There are 3 nested groupings, the coarsest first. Each group lies inside one group of the grouping before and may be the whole of it. The rows also spread widely along 8 directions, which tell nothing about the answers.
Known rows, each followed by its group in each grouping:
[  9  -5   2  -2 -19   2   2 -20   5 -12   4  -6   9 -25   8   6  -6  -7
  -3  -5  10 -26   0   4 -12   1  -2 -14  18  -1 -14   4 -10  19   8] : q779 sugo volid
[ -7 -18   5 -23  12 -17  -9 -13  -9   1  -6  27 -22   3 -13  -5   8  -4
   3  -2  14  11  -4  -2   1  -6 -13 -10  -8  -9  10  14   2  12   6] : q779 sugo tegaz
[  1  -6   1 -15 -11   3 -10 -30  13  -9   9 -13  22 -18   9   5  -7 -20
  11  -2  -2   0 -17  11   0   7   4  14  -1   4 -12  13  10   4   5] : q779 tido gari
[  5 -13   8 -18   3 -18 -19 -34   2 -27   8 -12 -13 -17 -32  11  -4  -2
  14  -1  10  28  -7 -14  -9   8   5 -12  -9  -8  22  16   9   2  -3] : q412 voz zot
[  1 -23   8 -15  23  -9 -12 -25 -10   9  -2  25   4   6   2  -3  -2 -17
  12  -2   4   8 -10  -5   6   8 -10   1  -8  -4  -5  13  -4   3  12] : q412 voz vafun
[ -2   7   3   2  13  -8   4  -3   7  11   6  -3  11  -2  -7   1  -4   3
  16   9 -14  21  -8  19  13   8  19  15  -6   5   5 -14   3 -21  -6] : q779 sugo folu
[  7  -2   5   9  11   1  -5  -4   2   0  -2 -10   6  -3  10  14   7   3
  18   4 -15 -12  -8  -9   7   2  -3 -10   3  -4  -2 -12   0  -9  11] : q412 Fivob zikuf
[ -4  -4  -6 -13  -8   8  -7   2   4   4  -2  -3   8  -2   6 -15   0  -5
  -8  -3   1  -9  -7  19  13  -1   8  19   6  11  -8   9   3  -2   1] : q779 tido goto
[  3  -6   2  12   5   6   8   5 -10  24   0  22  17   9  16 -16 -10  -3
 -10   0   3 -14   4  18   5   9   1   3  15  10 -22  -9 -24  -5   1] : q412 voz vafun
[  4 -12   4  -4   6  -6  -4  -8  -2  -1  -5   2   1  -1 -11  -5   0   7
   6  -1   3   0   1  -4   6   3   4  -6   5   3   0   3  -9  -4   0] : q412 Fivob zikuf
[-10  23  -8  -2 -12 -10  -2  -3  16  -6   8 -21  -5  -6   4  27   3   8
  18   5 -12  12 -12  11  -4   0  -3   4  -8 -10  13  -7  24  -5  -3] : q779 sugo folu
[  3   6  -4   3   6   3   6  16   5  14  -8  -9  12   3   1 -12   4  11
   7   7 -16 -11  -7  16  24   1  23  19   6  14  -4 -11  -6 -17   1] : q779 sugo folu
[  2   0  -2  -2  -4  -3  -3   3   2  -5  -2  -5  -8  -5  -6  -3   6   8
  -2   1   2 -10  -3   4   0  -3   0  -6   7   4   3  -2   1   4  -1] : q779 tido gari
[ -8 -18   2 -15  10  -9  -7 -17  -7  14 -10  27   2  14  13   0   3  -7
  10  -7   7  -5  -6  -3   3   0 -24  -4  -3  -8 -12  14  -4  10  11] : q412 Fivob zikuf
[ 13 -23  19  -6  16  -3 -20 -24 -11 -24   7   0 -17 -21 -11  12   5  -9
  10  -2   6   7  -1 -24  -5   0  -9 -31   1 -17  13   1   1   3  13] : q412 Fivob zikuf
[ -3  23  -7   5 -29  -5   0   1  13 -22  11 -28 -18 -19  -4  26   2  15
   0   2   1  -2  -1   7 -17  -3  -3 -18   7 -10  16 -10  15   5  -8] : q779 sugo tegaz
[ 19 -25  10  -3   9  11  -3 -27   4   2  -8  -8  42 -13   8 -10  -7 -15
  16  -1 -10 -26 -11  -4  20  10  20  10  11  15 -27   8 -21  -6  16] : q412 Fivob zikuf
[ -3  -6  -7 -18 -21  -7   0 -13   0  -5  -6   8  -3  -7  -1  -6  -2   1
  -8  -9  20 -18   1   9  -8  -5  -8  -5  11   0  -9  19  -6  25   1] : q779 sugo folu
[ 10 -17  10  -4  27   4 -15  -1  -9   4  -4   1   0   2  -3  -7   6  -6
  13   5 -13   3 -10  -8  23   5  11   4  -3   4   5  -2  -3 -17  13] : q412 voz zot

New rows. What belongs after each?
[ -8 -13   4 -21  15  -9 -12 -15   1   7   1  15  -1   4  -3  -6   2 -13
  11   0   0  19 -13   8  10   2  -4  12 -14   0   2  12  11  -3   3] : q779 tido gari
[-10   1 -10 -24  -7  -8 -10  -3   9  -4  -3  -9  -6   3 -13  -8   3   4
   2  -2   2  12 -11  13   9  -2   9  20  -7   8  10  16  16  -4  -7] : q779 tido goto
[  0  21  -7  32 -15   0  18  15   5  14   0  -6  10   6  16  13  -3  26
  -1   3  -7 -25   9  13 -10   3  -7 -16  20   2 -14 -27 -16  -5  -8] : q412 Fivob zikuf
[ 17  -7  12  13  12  -2  -9  -8  -2 -19   0 -17 -10 -18 -11  18  10  10
  14   5  -9 -13  -1 -24  -3   0   1 -33   9  -9  10 -17  -6  -3   9] : q412 Fivob zikuf
[ -3  -1 -10 -13   8 -20   5  -8  11  10 -22  -2   3  11  -8   4  15  15
  23   6 -12 -19 -17  -6  15  -4   2   5  -5   5   1   6  -1   6   8] : q779 sugo tegaz
[  1   1  -2   0  -6   5   0   1   6   5  -2 -11  16   2   3  -5  -5   5
   6   0  -6  -4  -4  10  13   5  11  12   7  10  -9   1  -3 -14  -2] : q412 Fivob zikuf
[-10  -7   7 -22  14 -10 -15 -24   1   1   9  12  -4  -4   3  11   0 -20
  21   0  -2  31 -16   7   5   2  -9   9 -20 -14   9  10  21  -3   8] : q779 sugo folu
[ 11  -4  15  21   5  21 -12   8 -17  -6  20   3 -11 -17  24  11  -2 -15
 -11   0   1  -7   5   0  -9   3 -12 -26  16 -14  -1 -24  -4  -6  11] : q412 voz vafun
[  0  -1   8  10   7   1 -13   4 -12  -6   5   6 -27  -3  17  25  13   2
   5  -2   0  -6   2 -15 -11  -7 -32 -36   3 -25  10 -15   7   4  13] : q412 Fivob zikuf
[-4  5 -1  1 -6 -4  7 -5  5  8  3  5  6 -4  8  4 -4  0  4  0 -1 -3 -4 16
 -1  3 -1  2  4  0 -6 -5 -1  1  0] : q779 sugo volid
[ -2  -4  -1 -10  12   0 -16   6  -4  -2  -1  -5 -15   7  -2   1   8  -1
   7   3  -6  11 -10  -4  13   1   1   5  -7  -3  15   4  13 -12   6] : q412 voz vafun
[ -7  -2  -8 -12  12 -10  -2   7  -1  14 -20   9 -11  16  13   6  23   8
  16   2 -11 -26 -14  -7  15 -12 -17  -2  -4  -7   1   2   6  10  18] : q779 sugo folu
[ -5  -4   0  -6  17  -3  -8  -5  -1  14   1   7   7  13  11   2   1  -9
  14   3 -11  12 -14   5  14   8  -3  14 -10  -1  -1   1   7 -14   8] : q412 voz vafun
[ 10 -34  12 -21  16  12 -27 -15 -17  -9  -3  10  -9  -9   8 -10   6 -26
   1  -7   8 -10  -8 -16  12  -1  -8  -9   2  -6  -2  19  -2   7  24] : q412 voz zot
[  4  -6   8  -2  13  -8 -14  -3  -5 -13   6   0 -24 -12 -16   7   9   4
   2   2   1  11  -2  -5  -4  -4  -3 -19  -2 -10  21 -10   7  -2   1] : q779 tido goto
[  5 -17   6  -8  12   0  -9  -6  -6   1  -8   5   1   2  -3  -7   4   0
   7  -1   0  -5  -3  -6  13   0   1  -3   3   3  -3   5  -6  -5   8] : q412 Fivob zikuf
[ -6  -1  -3 -14  -6  -9  -1  -6   3  -2  -2   3  -8  -3  -5   0   1   3
   3  -2   6   2  -4   8   1  -2  -1   1   0  -1   4   7   5   6   0] : q779 sugo volid
[ 13 -14   2  -3  11  -4  -3  -6   2  -4 -14  -6   3  -7 -13  -9  12   9
   5   2  -6 -28  -7  -8  12  -4  12  -5   9  10  -1  -1 -13   5   9] : q779 tido goto
[  6   4  -3  10  -3   1  -1  16  -4  -3  -1 -10 -11   0  -6  -2   3  17
  -7   3  -2 -11   4   0   2   2   6 -10  13   5   7 -11  -7  -7  -3] : q412 voz vafun
[ 11 -11  18  11  27   0  -8  -3 -13   4  12  11  -2  -6 -12  -5  -8  -4
   4   6  -4  24   2   2   6  12  12 -10   0  -1   8 -18 -11 -22  -1] : q412 voz zot
[ -9  13  -3   2  -8  -3   1   5   4   4   6   0  -9  -2  10  12   3   3
   2   2  -3   2  -4  14  -3  -3  -7  -4   0  -8   4 -10   9  -2  -1] : q779 sugo tegaz
[ -6   8  -2   4  -2 -12   3 -17  10   9   7   5  11  -1  10  16  -2  -2
  13   2  -5   2  -9  12 -10   6 -13  -2  -3  -4  -7  -8   5   3  -1] : q779 tido gari
[  2  -8   5  -1  13  -4  -6 -10   0   6  -5   1   6   4   6   8   5   1
  17   1  -8  -4  -8  -7   9   2  -5  -4  -2  -3  -4  -3  -1  -7   9] : q412 Fivob zikuf
[ -7   3  -4   0   7 -17  11  -5   3  20 -11  18   3  11  11   9   7   9
  14   2  -5 -16  -7   5   1  -1 -15  -5  -1  -5  -8  -6  -5   9   8] : q779 sugo volid
[  4   8  -1   6   7  19 -20  33  -7  -9   3 -24 -27   1  15  10  19   4
   1   5 -17  -9  -8  -9  16  -6  -2  -7   4  -8  19 -15  18 -18  13] : q412 voz vafun
[-14  -6   0 -25   0 -13 -11 -16  -3  -1   1  19 -19   1   6  11   6 -10
   8  -6  11  12  -8   2  -5  -6 -24  -5 -11 -17   8  15  18  15   9] : q779 sugo volid
[ 18  -6  10  15   8  10  -5  11  -7  -8   6 -14   1 -14 -15 -11  -5   8
  -5   6  -6  -1   4   2  11   9  27  -8  15  11   7 -17 -15 -22  -4] : q412 voz zot
[ 11 -13   1   2  12 -11   2 -10   1   4 -16   6   4  -2  -6  -2  13  10
   9   2  -3 -34  -6 -12   3  -3  -3 -15   8   6  -9  -3 -17  14  11] : q779 tido gari
[  6   3   4   5  -4  17 -11  -3   6  -7  11 -18  11 -20  20   9   1 -14
   2   1 -13 -10 -11  10   5   2   5   4   7  -1  -5 -11   9  -9   9] : q779 tido goto
[ -9   1 -21 -14 -14  -2   6  10   8  20 -22   1  14  19  10 -19   9  13
  -5  -5  -1 -37  -9  17  16  -6   1  24  10  19 -19  15  -7   9   1] : q779 tido goto
[  4 -12   6  -1  12  -3  -5 -14  -1   6  -7   4  10   1   9   7   5  -3
  16   0  -7 -12  -8  -8   8   3  -8  -7   1  -3  -9   0  -6  -2  13] : q412 Fivob zikuf
[ -1  17  -8  16  -5   6   3  26   1   9   2 -13  -1   9   7   0   0  17
  -5   6 -11  -5   0  15   7   4   9   4  10   8   2 -18  -2 -19  -7] : q412 voz vafun
[  5 -11   9   2  18  -5  -6  -5  -9   5   4  12  -4   2  -8  -4  -3  -2
   3   3   0  12  -1   1   4   8   3  -6  -1   0   5  -6  -8 -10   1] : q412 voz vafun
[-11  -8   1 -28  -4 -16 -12 -31   5 -10   6   8 -10  -7  -6  12  -2 -14
  13  -3  11  24 -12   4  -7   0 -12   0 -15 -13   9  20  18  11   3] : q779 sugo tegaz
[ -9  -6  -4  -5  12   0  -4   2  -8  26  -6  24   6  22  25  -4   2  -9
   4  -2  -3  -6  -9   8  11   4 -17   9  -3  -1 -14   4  -2  -2  11] : q412 voz vafun
[ 1 -1 -1  3 -2  1 -4 -3 -2  3  4  1  2  0  9  3 -3 -2  0 -1  0 -6 -3  5
 -2  6 -5 -4  6  0 -5 -1 -3 -1  3] : q412 voz vafun
[ 12   1   8  11   7  -5 -10   5  -6 -20   8 -16 -25 -14 -23  10   5  15
   0   6  -1   8   4 -13  -7   3   8 -25   6  -6  26 -16   0  -8  -4] : q412 voz vafun
[-16   3  -4  -6  -1   5   1  -1   3  30   6  21  22  12  27 -12 -10 -16
  -3  -3  -2   9  -9  38  10   6  -4  31  -3   8 -20   2   4 -11  -3] : q779 tido goto
[  3  -1  -1  -2  -3  -9   4 -10   4   1  -3   1   6  -7  -3   2   0   5
   6   1   1 -11  -3   7  -1   1   4  -4   7   1  -4  -2  -7   7   1] : q779 sugo folu
[ 15 -25   5  -7  16  -3  -5  -3  -6   0 -17   6  -1  -5 -16 -22  12   7
  -3   0   1 -30  -2  -7  15  -6  12  -6  12  12  -3   2 -20   7   9] : q779 tido goto
[ 13 -16  14   4  19   9 -11  -2 -11   1   7   3   4  -8  -5 -13  -5  -9
   1   3  -4   9  -1   3  14  10  16  -2   5   5   1  -8 -11 -19   4] : q412 voz zot
[-14  13  -8  -5 -16   1  -9   2   1   0  13  -3  -9   5  15  11  -6  -4
  -5  -4   6  16  -4  15  -9   5 -15   3  -2  -8   4   4  18  -3  -5] : q412 voz vafun
[  4  -3   6   1   0  -2   0 -16   4  -3   5  -1   7 -15   2   8  -2  -6
   8   3  -2  -4  -7   6  -1   3   4  -6   4  -3  -4  -6  -3   2   5] : q779 sugo tegaz
[-16  11 -14  -6 -10   5   7  20   3  26  -8  10   6  17  28  -8   3   3
  -3  -1  -4 -16  -7  26  15  -4  -6  20   5   6 -14   1   4  -2   4] : q779 sugo volid
[-15  16 -11  -3 -20   1  -1  14   1   4   2   2 -18   2  23  14   8   5
  -5  -3   3 -12  -3  13  -7  -9 -22  -8   5 -12   0  -4  13  10   3] : q779 sugo tegaz
[ -7   8  -3   4  -2 -14  11  -3   2  17   0  15   4   5   2   3  -4   9
   5   2   2   0   0  19  -4   3  -5  -1   3  -1  -7  -9  -7   3  -6] : q779 sugo folu
[  5  -6   9   7  14 -26  -2 -21  -3 -10  -2   7 -19  -5 -22  23   7  18
  17   2   4   7   4 -21 -17   1 -16 -39  -2 -16  16 -11  -6   6  -1] : q412 Fivob zikuf
[ -5   8 -10  -9  -4  -6  -8   1  13  -3  -8 -18  -5   3   5  12  16   8
  14   2 -13 -15 -16  -3   7  -5  -6   4  -4   0   5   3  16   3   7] : q779 tido gari
[-15  -2  -3 -16   5 -10   4  -4   2  21  -2  22   6  12   3 -11  -6  -4
   6  -1   2  17  -7  24  13   4   1  21  -8   5  -5   8   3  -6  -2] : q779 sugo volid
[ 12  -9  12   6  22  -8  -3  -2  -4  -6  -2   0 -13 -12 -15   5  12   7
  12   9 -10  -4  -4 -11   8  -2   8 -21   1  -5  14 -18  -7  -6   9] : q779 sugo tegaz
[ -5  -9  -5 -16   7 -15  -2  -1   0   6 -13  11 -11  10 -16 -13  10  12
   2   0   5  -4  -5   1   7  -5  -1   2  -2   7   4   9  -2   6  -2] : q779 tido gari
[ 10  -8   9  -3 -14 -15  -1 -26  -2 -24   9   3 -14 -30 -25   6  -7   6
  -6  -4  25  -1  10  -1 -26   0  -1 -32  14  -8   7   1 -12  23  -7] : q779 sugo folu
[  7 -15   9 -11   5  -9 -15 -28  -1 -20   0  -6  -7 -14  -9  16   4  -3
  16  -3   4  -1  -5 -20  -6   0 -11 -21  -1 -12   7   9   4   9  10] : q412 Fivob zikuf
[  6  -2   6  11   5  -3   0 -10   1   0   3  -3   9  -6   3  10  -2   5
  11   2  -6  -4  -1  -2  -1   6  -1 -12   6  -3  -4 -11  -7  -7   2] : q412 Fivob zikuf
[-13 -18  -8 -44 -10  -9  -7 -25   5   4 -10  15   9   4  -4 -20  -5 -14
   2  -9  17   6 -12  15  14   0   3  28  -7   9  -9  42   7  14   4] : q779 sugo volid
[ -7  -8   4 -15  17   1 -23  -3  -4  -2   2   4 -18   1  13  10  17 -14
  11   0  -8   7 -16  -3   9  -7 -17   0 -13 -14  13   2  24  -2  16] : q779 tido goto
[ 14 -25  13  -8  18  -8  -9 -22  -6  -9  -5   3   2  -9 -20  -6   1   0
  11   0   4   1  -2 -15   7   4   8 -13   2   1   2   6 -13  -1   6] : q412 Fivob zikuf
[ -5  18  -7   4  -9   0   6  20   6   3   2 -11  -8  -1   0   2   2  16
  -2   5  -7   1  -1  17   7  -2  10   5   6   3   9 -13   7 -11  -6] : q779 sugo volid
[  0   2  -5   0 -20   3   0  -1   2  -2   3   0   1 -10   7  -3  -3   2
 -15  -6  11 -20   2  15 -10  -3  -5  -6  16   4 -10   1  -6  12  -3] : q779 tido goto
[ -5  -7  -3 -21   0 -17  -1 -26   9   3  -6   4  10  -1  -7   1  -1  -3
  17  -1   2   2 -12   7   4   3   2  10  -7   2  -4  17   3  10   3] : q779 sugo folu
[ -8   6  -1  -5   9   0   0  16   0  16   2   6  -1   8  -1 -12   0   3
   3   5  -8  17  -5  24  20   1  14  20  -4   6   6  -7   6 -21  -4] : q779 sugo folu
[  1   2   2   0 -10  -5   2 -10   4  -6   6   1  -2 -15   2   9  -4   0
   1  -1   6  -5   0   8 -10   1  -3 -12   9  -5  -1  -3  -2   9   1] : q779 sugo volid
[ -1  -1   7   1  18  -5  -2   1  -3  11   4  11  -2  -1   1   1   2  -3
  11   6  -9  15  -5  11  11   2   4   2  -5  -4   5 -13   3 -13   3] : q779 sugo folu
[  5  -8  12  -3   0  -6   2 -39   9  -3  15   3  27 -24  -1   6 -18 -20
  13   2   1  13  -9  15  -6  14  11   3   1   0 -12   0  -6  -2   0] : q779 sugo tegaz
[-16  14 -18  -8 -18 -24  10 -40  24  17  -1  -2  37  15  18  25 -13  -2
  27  -2  -6   0 -20  15 -12  17 -15  20 -10   2 -22  16   6  10  -3] : q412 voz vafun
[  1  -7   3 -12   2  -8  -6 -16   4  -8  -3  -2  -5 -10  -6   6   6  -3
  11   1   0  -5 -10  -4   3  -2   0  -7  -1  -4   4   5   3   7   8] : q779 sugo tegaz
[  1 -10   7 -15   9   8 -13  -2  -3  -4   4   0  -6 -11   4  -5   3 -15
   5   1  -3   7  -9   5  17  -2   8   7  -3  -2   6   4  10  -7  12] : q779 sugo volid
[-11   8  -3   4  -2 -15  -5  -6  -6   2   6  15 -26   8  12  27   6   4
   3  -3   8   3   0  -6 -24  -1 -38 -28  -3 -24   9  -6   9  14   3] : q412 voz vafun
